The rows of a group lie close to one hidden flat surface of 14 dimensions, which passes through zero. Surfaces can cross.
Some rows, each with its group after it:
[ 36  -6  -1   0 -10   3 -20  14  30  -2  15  -5  16  12 -23 -35  -8  -5
  -7  -1 -56  -4   7  16   8] | M
[ 22  23  15   2  20   2 -10 -29  -7  -5   9  14  13  -6  -5  14  14  -9
 -50  14  -3  10 -12  24 -11] | R
[ 37 -35 -46  -7 -18  18  -6  48 -16  50 -54  33 -58  17  30  23 -20 -37
   4 -28   7  21 -16   6  28] | M
[  5  -7  49   5   9  -1  -3  24  10  29  13  33  -6   4 -58 -27  22  13
  12   7  -2  36  33 -36  21] | R
[  8   3 -23 -15   9  46 -35  -5 -13   4   2  -1   6   1  13  46   3 -17
  13   7 -18  -1  15  32   2] | P
[-38  -3   4  20  12 -21  -8   0 -16  30  12   7  -8 -16 -20  40   7  29
 -12   0  44 -15   9  -1  38] | P
[-60   1 -21 -38  10  -5 -17  -7 -15   3  -6 -18 -15 -58   6  17   2   6
  20  19 -25 -31  29 -26  15] | M
[-30 -14  -9   5 -16 -10   6  38  -2  -4 -16 -25  -4 -36   9 -49  -5  33
  14 -17 -31  -3 -10  51 -28] | P
[-23 -44   5  10   2  35 -20  -8  18  11  24  25 -13 -30   9  14  18  -9
  45   5   0  -2  -4  37 -18] | T
[ -1   6 -30  17  17 -52  38  23  -2  41 -45   5 -17  16 -15  -8  18  20
 -40  -2  17   2 -34 -15 -11] | M
[  0  38  -9 -21  16 -92 -11  -6  -5 -15  -5 -27  21 -18  11  68  17  13
 -63   3  14 -10 -13 -30  20] | M
[-36  23   9  11   5  -8 -25 -30  33  19  21 -12 -30   3  -3  -8  11 -21
  14  -4  14 -47  -3 -12  12] | M
[-39 -19 -30  -2 -25 -36  14  24 -19  12 -33 -21 -11  27  20  -3 -28  42
  -5  10  23 -30 -27  12   5] | P
[ 17 -16  25  -7 -30  -5 -32 -10  32   0  37 -16  25  27  33  33  -2 -28
  25 -24  11   2 -34  20  17] | M
[-11  26  22 -11  -3 -31 -27  41  -3   6   4  17 -26 -56 -26 -17 -18  -5
 -10 -17  -7   0  45   2  48] | R
[  7  -3 -12   8  14   4   1  16   8  13  -1 -17  -8  -4  -1  13  25  22
   8 -15   6   8   6  18  -7] | T
[-14 -32   9  34  12 -15  -4 -16 -18  17  12 -36  -8 -17  -3   6   7   8
  -4 -19 -11 -31  20 -17  28] | T
[ 17  64   5  42  11  32 -12 -21 -18 -42 -15  41  -9  -6 -21  22  -4 -21
 -51  26  27  19  -3  -9   4] | T
[ 58  40 -20  42  26  -2 -18  21  10 -29  -2  -8  11  29 -26  -6 -19  -3
 -36  -9 -16 -36  32  46   8] | M
[-27  38 -11   0  -4  13 -10   8   8 -51 -10 -42  -7 -55  29 -23 -36  45
  -2   3   1 -50  12  -7   0] | R
[-18 -30 -35  23 -18  21  22   3 -30   0 -25 -21 -12 -15  25   1 -12  -2
  17 -21 -16   2 -13  -1  -5] | R
[-16  21  14  19 -15   6 -12  -5   5 -38  20 -42  -4 -13   9 -32 -11  -9
  33 -32 -11 -18  28  23   7] | T
[ 20  18  -7  -1 -17   5  -4 -11 -18 -20 -13 -54  45   6  20  -4   6  -5
 -29 -11 -69  34 -31  -2 -16] | M
[ 21   0  -3  30 -14 -18 -44   8  -1 -11  -3   7 -86  -7 -14 -23 -19  10
 -35  10  11 -18  49 -27  70] | P
[ -9   5  28   5   4 -12  18  -6  -2  -6  -1  13  16  22  14  14  11   9
   9  -2  56   3 -32  17 -29] | M
[ 63 -23  31  31  10  -4 -33 -25  40 -23  37  17   7  20 -16  18  24 -11
 -30  13  -1  -3 -10   1   2] | P
[-40  13 -31  28   6 -12 -24 -15  18  -4  18  30 -96 -10 -42 -17  30 -51
  34  -2  11 -13  69 -12  30] | P
[ 38  33   0  17  30  23  -7   9 -10  12  -8   4 -18 -29   1  30  23   7
 -41 -27  26  40  11  18  11] | R
[  3  -5  33 -10   1  -4 -11 -15 -31   1 -11  -3   5 -22  21  12 -14  14
 -40  19   1   1 -24 -18   9] | P
[ -2  -2 -30   4   0  -4   1  -9 -31  30 -32  -3 -14  28   8  24  11 -12
 -29  10  -3  10 -16  -5   5] | M
[ 25  -5   5  76  35  43  -1   9 -29  -1  -5 -44   5 -46  -3  32  27  46
 -26 -41   4  15  11  18   2] | T
[ 12  -3  10  27  20 -27   7 -12  20 -11   9  33   2  43 -42  10  29 -43
   4  11  10  -6   3 -14 -16] | P
[-23  -5  24   3  12 -27 -49  35 -24   4 -31 -45 -27 -17  -4   1  16  47
  -4  15 -27 -16  29  14   2] | R
[ 12 -14   4  16  24  43  -5 -16 -25   8 -23 -13   2  14 -16  16  40  -3
   2  17 -40  34  13 -30 -23] | R
[ -2   0 -51  -2   3  39  24  -8  18   5  -3 -11  -7  14  17   4  17 -13
  40 -18  -6   2   5  13 -28] | R
[ 11 -29  40  16 -12 -13  -9  -4 -25   0  -5 -10  14 -44  13   3 -13  -2
 -40 -11 -25  13 -36 -36  21] | P
[ -5  29   2  -9  -7 -27  28 -16  32  -5  27   0  -4   4 -10 -20  -1 -17
  15 -25  24  -1  10 -48  21] | P
[ 22  -8  35   2 -33  16 -52 -17 -10   3  13 -30  30  18  14  -6  13 -33
 -20  -8 -69  52 -35  50   5] | M
[ -6 -28  -4  10 -17  48  -1 -50  36  12  44 -29  18  37  14   4  11  -8
  49  -7 -10 -11 -14 -28   8] | M
[ 21 -20   0  -4  34  11 -50  20  10  17   5 -23 -28   1  10  49  34  33
  16  -3  14 -20  44  24   6] | T
[ 11  31  16 -85  -2 -35 -19  15 -26   4 -22   0  43  -4  43  39 -31 -15
 -28  14  -8  -3 -20  10   6] | T
[ -6  14  -3 -20   6 -17  -2   7  19  -3   8   0   3   2   6   9   7   8
   7   2  20  -5   4  16  -4] | T
[  5  17 -23  19  13 -25  17  31   0  -9 -11 -32 -14  -6  -4 -10  12  27
  -2 -31   6  -3  25  23  -3] | R
[ -9  18  -2 -21 -25 -18 -14  44 -19  16 -47 -11 -16  38  19  -5 -23  -6
  19  -7   9   1 -11  19   6] | P
[-10  20  -2  22   9  -5  11   2 -23 -20  -6   4  14  -1 -40 -28  -9   9
 -21  18 -23  -4  27  19  -5] | T
[-35  -8 -36   9 -26   1   6   2  10 -20   4 -11   8 -25  20  -1  -3 -38
  43 -30 -29  -7 -16  32 -21] | T
[ 26  15 -14 -26  -4  47  13 -12 -16   7 -10  33 -17   2  12  -6 -27 -17
 -15  11  13  25   5 -25  19] | R
[ 19  42  30  26  -2   8   9  -4   9 -49  18  -6  49  -7   9   4 -16   4
 -10 -20  26   6 -20  32 -20] | T
[ 31 -25  19  -1   8   5 -29   8  29  19  24 -13   3 -21   7   0   9  57
 -45  11  -5  -1 -15  24  11] | P
[  4   9  28   7  -7 -34  -3  18  34   3  14 -25  -5  20  17 -10  11  54
 -12 -12  52  -9 -34  30  -7] | R
[ -2 -17 -27   8  26 -41   4   5  16  37   3  10  25   3 -26  32  19   0
 -27   8 -13 -28 -21  17  -7] | T
[ 17   0   5 -28   7  14 -11   2   3  13  -9  26   2  10 -13 -15 -11   9
 -19  38 -22  -4   2  -9   1] | R
[-18 -27  -8  -6 -22  31   2  26  -7  -8 -15 -12   6  -4  12 -30 -18   9
  51  -3 -25  -3   9  20 -17] | R
[ 21 -30 -44  40  12  69  47  11 -34  -1 -12  41   2 -44  12   5 -41  48
 -30  -6  36   9 -11  50  -7] | R
[ 19  -5 -31   0 -14 -34  -7  57  -4  19 -35 -29  -7  -8  15  -5 -10   1
  -8 -37 -39   2  -8  28   3] | R
[-10  15  20 -27   8   8  -6 -14 -15 -15  11   0  15  -6   1   9  12  17
  -4  19   2  24  14   9  -8] | M
[-14  36  40   9  -9 -27  20   7   4 -39  12 -17  26 -32   4 -21   1 -31
  27 -48   3  10   0   6 -18] | P
[ 26  12 -27  10 -16   1  10  -2 -13  -8 -31 -10  14  58  -7  -3   1 -35
 -15   9 -37  21 -21 -21  -8] | T
[ -8 -21 -63  17   0  18  65  -7  19  16   0  -8   8 -29  14  -2  -3   1
  17 -36   7  -1 -27 -28 -16] | T
[  5 -22   7   7 -10 -48 -31  15  31   9  16  -2 -14  23  -9  -3   6  16
 -17  12   1 -30 -14  29  12] | P
[  8 -28 -11 -14  -7   6 -11 -17 -28  11  -6  11   0  12  20  59  -4 -18
 -11   9  10  14  -7 -21  27] | M
[ 16  38 -43   5  -6  -9   1  47 -10 -68 -40  -1  32  -4  14  36 -16  -8
  -7  -3 -14  16 -14  49 -35] | T
[  7  42   9  -3  17   9  31  27 -22  -3 -26   5  16 -12 -16  -5   1 -25
  10 -30  -4  31  20 -21  -9] | P
[-20  18   9   1  20   1 -36 -17  -9   1  14 -24   8 -12  -6  30  21  19
 -12  14  -5 -14  20  30   4] | M

New rows. What belongs after each?
[ -5  -8 -18   3  -5 -12   0   0  12  -8  -7 -33  21  -6  32  13  11  15
  -4 -12  -2 -15 -46  35 -38] | P
[-47   2 -14 -17 -27 -11  11 -18  -7   3   5 -35   8 -21  42  28  16 -26
  32 -40  10  25 -33   3  -9] | T
[  2  11  42  27   9   7  -3   9 -31 -12  -8 -31 -28  -1  -4 -10  29  51
  -4 -16  37  46  28  -4   2] | R
[ 31  13   2 -13  -7   7   7   7   3  -7  -7  -5  18  42  11   6 -19   0
   4  -3  14   8  -3 -13   5] | P
[ 32 -27  -6  17   9  37  23  -7   6   4  22   9  21  27 -34 -12  16  37
 -11  14 -11  33  13   6  -5] | M
[-14  23  -9 -26  12 -43 -24 -27   6  19   7 -33  18  10   0  30  31   7
 -38  22 -27  -5 -15 -19   0] | M
[ 19  -8   1  13  11  30   4 -27   5   5  -8  23 -36  -9 -11 -21  27 -29
 -11   6 -14  28   0 -34 -18] | P
[ 13 -18  -8   1  -6  45  -2   9 -12  -1 -20 -10  12  -7  10  -6  -2   3
  11   3 -38  16 -12   8 -23] | R
[-10  -3   5  -5 -26 -18   2  -5 -41  -5 -27  -9   6   3   6   0 -17 -25
 -18  -1 -25  13 -19 -28  11] | T
[ 31  30 -14  22  26  26   8  -2   5  -7  -9 -14  15 -12  -7  28  22  -8
 -16 -21  -9  22   7 -34  -5] | R
[-17   8  -8   4  -7 -26 -15   6 -20  -8 -14  -6 -14  -5   7  19  -6 -27
   3  -7  -2 -14   1  -1  16] | P
[-11  11 -39  20  13 -16   8  20  -8  -7   1 -30  -7  -4  -9   3   2  40
  -5 -16   6 -17  32  34   7] | M
[ 24  30   0  75   2 -20  -1  10 -25 -14  -2 -42   5  -1 -11   3  23  31
 -58 -43  10  32  -7  61   8] | M
[ -5  15 -24 -38   6 -15  12  19  28   2   5  26   7   5 -15 -22  -9   4
   3  21  -6 -13   8  25 -15] | T
[  0  27  31 -39  -6 -26 -12 -27  -2  19   6 -14  12   0  38  34 -12 -12
 -27  -5  36  -3 -35 -46  29] | P
[-23 -21  20  25  14  42   0 -21 -11  26  -4  22 -12 -25 -33 -28  18  -1
  -7  24 -35  10   3 -28 -12] | M
[-16  53   4 -15  10 -42 -13  12  27  37 -36 -14 -25  12  20  -4  19 -22
  -8  -8  15 -29 -47   7 -26] | M
[-18   2 -20  13 -15  -1   0 -14 -15 -24  -3   1 -17  10   5   7  -8 -30
  21  -3   5 -11  13  -3  11] | P
[-25  37 -47  23  37  12   4 -11  42  24  18  -7 -36 -58 -20   0  43  -2
   2 -29  -5  -8  26 -14   2] | R
[ 50  11 -22  16  31 -30  18  38 -17   2 -21   6   7  16 -28  24  -3  27
 -47  -3  18   5  25   1  16] | R
[ 30   0   7  54  11 -34   3  40  -2 -15 -37  36  -8 -11 -16  -4 -42 -43
 -29 -16   8 -58 -24  -3   1] | M
[ 32 -14  40 -25  -6   0 -18  23  -2  40   3  20  -3  60  -9  15  19 -16
  24  -6  26  49   8  10  11] | R
[  6   0  11  13   3   7 -23   2  12 -24   5  17  -8  22  -8  16  15   2
  10  17  17   2  12  15  -9] | T
[-16 -17   7 -20  -9  -6   7   7  -7   6  10  12  25  24 -12 -11 -21  18
  14  24  -2 -11   9  13   4] | P
[  5 -35  -4 -44  15   9  -2  35 -40   3 -43  38  25  -8 -18   3 -20   2
  -4  55 -62   3  11   8 -29] | M
[ -8  30 -44  29   5  -1  38  10   4 -35   1 -24  18 -34 -19 -45 -27   2
   2 -29 -35 -31  36  20  -6] | T
[ 37 -27  28 -11   3 -45   0  15   6  43  -4 -25  19  21  11  -2 -18  17
 -38 -11  -2 -26 -33 -30  24] | T
[-15 -64 -27  30 -31 -27  16   7 -14  41 -38  16 -26  12 -26 -35  -9 -31
 -15  13 -60   6 -37 -56  18] | T
[-10  33   4  -2   9  13  38   4  38  13  31  16  20 -70  -6 -58 -32  16
 -12 -32   9 -19  -5  22  -2] | T
[  4 -34   8  24 -10  -5  34   3  15  -4  11   8  18  -3 -13 -26  -4   8
  10  -9  -6   5 -23 -25  -9] | M
[ 33   0  32  32   3  45  -5 -13   7  11  22   5  23  18   2  47  23  -8
  11 -27  34  40 -18  -1   9] | P
[-20 -18  -5 -38  -8  15 -52  24 -41  62 -47   8 -35  12  21  21  -8   0
 -10  32 -17   5 -16  22  17] | P
[-35 -14  24 -29  11  -8 -13 -11 -44 -19   1  40  -9 -23   7  46  -7   1
   6  31  45  -2  27  -4  14] | M
[-12 -54  -5  37 -15  10  21  -9  -6   3  32   5  18  15 -19  -1 -21  68
  -8  19  31  -9   1 -10  36] | P
[ -4   9  -9   7  28  23   6  -4  17  -8   4  -1   0  -9 -25 -12  13  34
   3  26  -4 -19  28 -20 -16] | R
[ 21  14  -4  -1   9  10   5   9  -1 -14 -29  -7 -25  15  12 -25   2  45
 -26  13  22   1   1  12 -21] | P
[ 21 -41   5  41  13  39  -3 -11 -11   2  12  27   3 -14 -30  10 -11  -4
 -12  15 -20  -8  16 -32  25] | M
[ 27 -18  -1   8 -30  59  18   4   9  -5  -8  -1  27 -10  47 -13 -37  19
  -5 -11   2  18 -69  15 -23] | R
[-10  20   8 -24   1  27 -34  10  36  15  -5 -36 -29   8  19 -19  31  23
  40  -4  -2   3   8  32 -27] | R
[-32 -17   9   0 -15  -7   0 -12 -41  -5 -12  -7   4 -18  24  21   4  -7
   2  -4   6  22 -23   2  -5] | M
[-18 -28 -20   6 -12 -13   5 -54  40 -36  38 -14  -3  17  27  -9   9  18
   5  24  20 -41 -33  19 -34] | P
[-35  16 -43 -19  -9  20  22 -10 -24 -22 -31  -9  -6  17  25  -6  -9 -14
  41   7   4  -6  -1  15 -37] | P
[ 48  56  -9  -7 -13 -19 -10   5  47 -30  12 -21  11  55   0 -39 -23 -28
 -10 -14 -17 -23   7  24   3] | M
[  1  29 -30  21   6  37  22 -37   1 -16  -2 -14 -17  16   7 -16 -17 -22
  12 -10  14 -26  14 -43  10] | M
[ 18 -32 -53 -36  -1 -26  61  14 -10   1  -8  11  17  47   1  19  -2  41
  -5  17  31  31   3 -23  -6] | M
[ 20 -19  17 -18   1   9 -21  40  -7  -7   1  42 -20 -42 -10 -11 -19   4
  -1   4  -7  19  37  15  20] | M
[  1  -1  12   6  -9   6  -6   8 -18   4 -18 -20 -16 -12  17  -6   9   9
  -6 -12  -9  25 -10  -6   4] | R
[ 28  24  14 -17  -2  28 -14  10  14   7  -6  13  -5   2   4 -23 -14  -4
 -11   6  -8  11  -1   8   1] | T
[ -9   5  21  -8  -4   3 -17 -10  22   2  27  -2   3  18 -17 -35  10   8
  15  11  -9  -8   9  34  -8] | M
[ 22 -17  -6 -22 -34 -14 -22  47  30  41 -21  12 -20  40  17 -35 -11 -37
  24 -23 -25  -1 -36  54  -6] | M
[-19 -26  36  14   0  -3   2 -29   6  12  37   3   0  33 -40 -49   5   2
  17  18  -9 -15  18  -1   2] | T
[-16  11 -11 -17  20 -30  14 -12   7 -35  37   2  39 -58 -28 -13 -10 -10
  -5   3 -47 -38  48  -3   0] | P
[  0  20  17  -2  19  -3 -16  -3 -15  16 -36  35 -22   4 -28 -36  -7 -39
 -31  35 -37 -21  -4  -4 -16] | M
[-51  14  27 -59 -17  11  27 -16 -12 -12   1  26 -12   5  -2 -66   3   5
  30  35  12  37  10  -4 -35] | M
[ 14  33  10  12  35  -3  12 -35  18 -32  33 -10  46  -9   3  58  23  12
 -14  -6  46 -15  -2   5 -23] | P
[ -7  40   1  -4  11  29 -13 -41  10  -1   1 -34   9   9  26  22  11 -21
   3  -2   2 -20 -19 -31 -12] | M
[-36  14 -10 -64 -26 -15  20  12 -66 -35 -16   4 -12 -19  12 -25  -7  27
  -5  19  -5  72  47  32  -6] | M
[ 17  25  39  -7  -8  -1 -53  29  49  20  12 -14 -27   0  17  -5  28  11
   9 -28  20  16 -17  44   2] | T
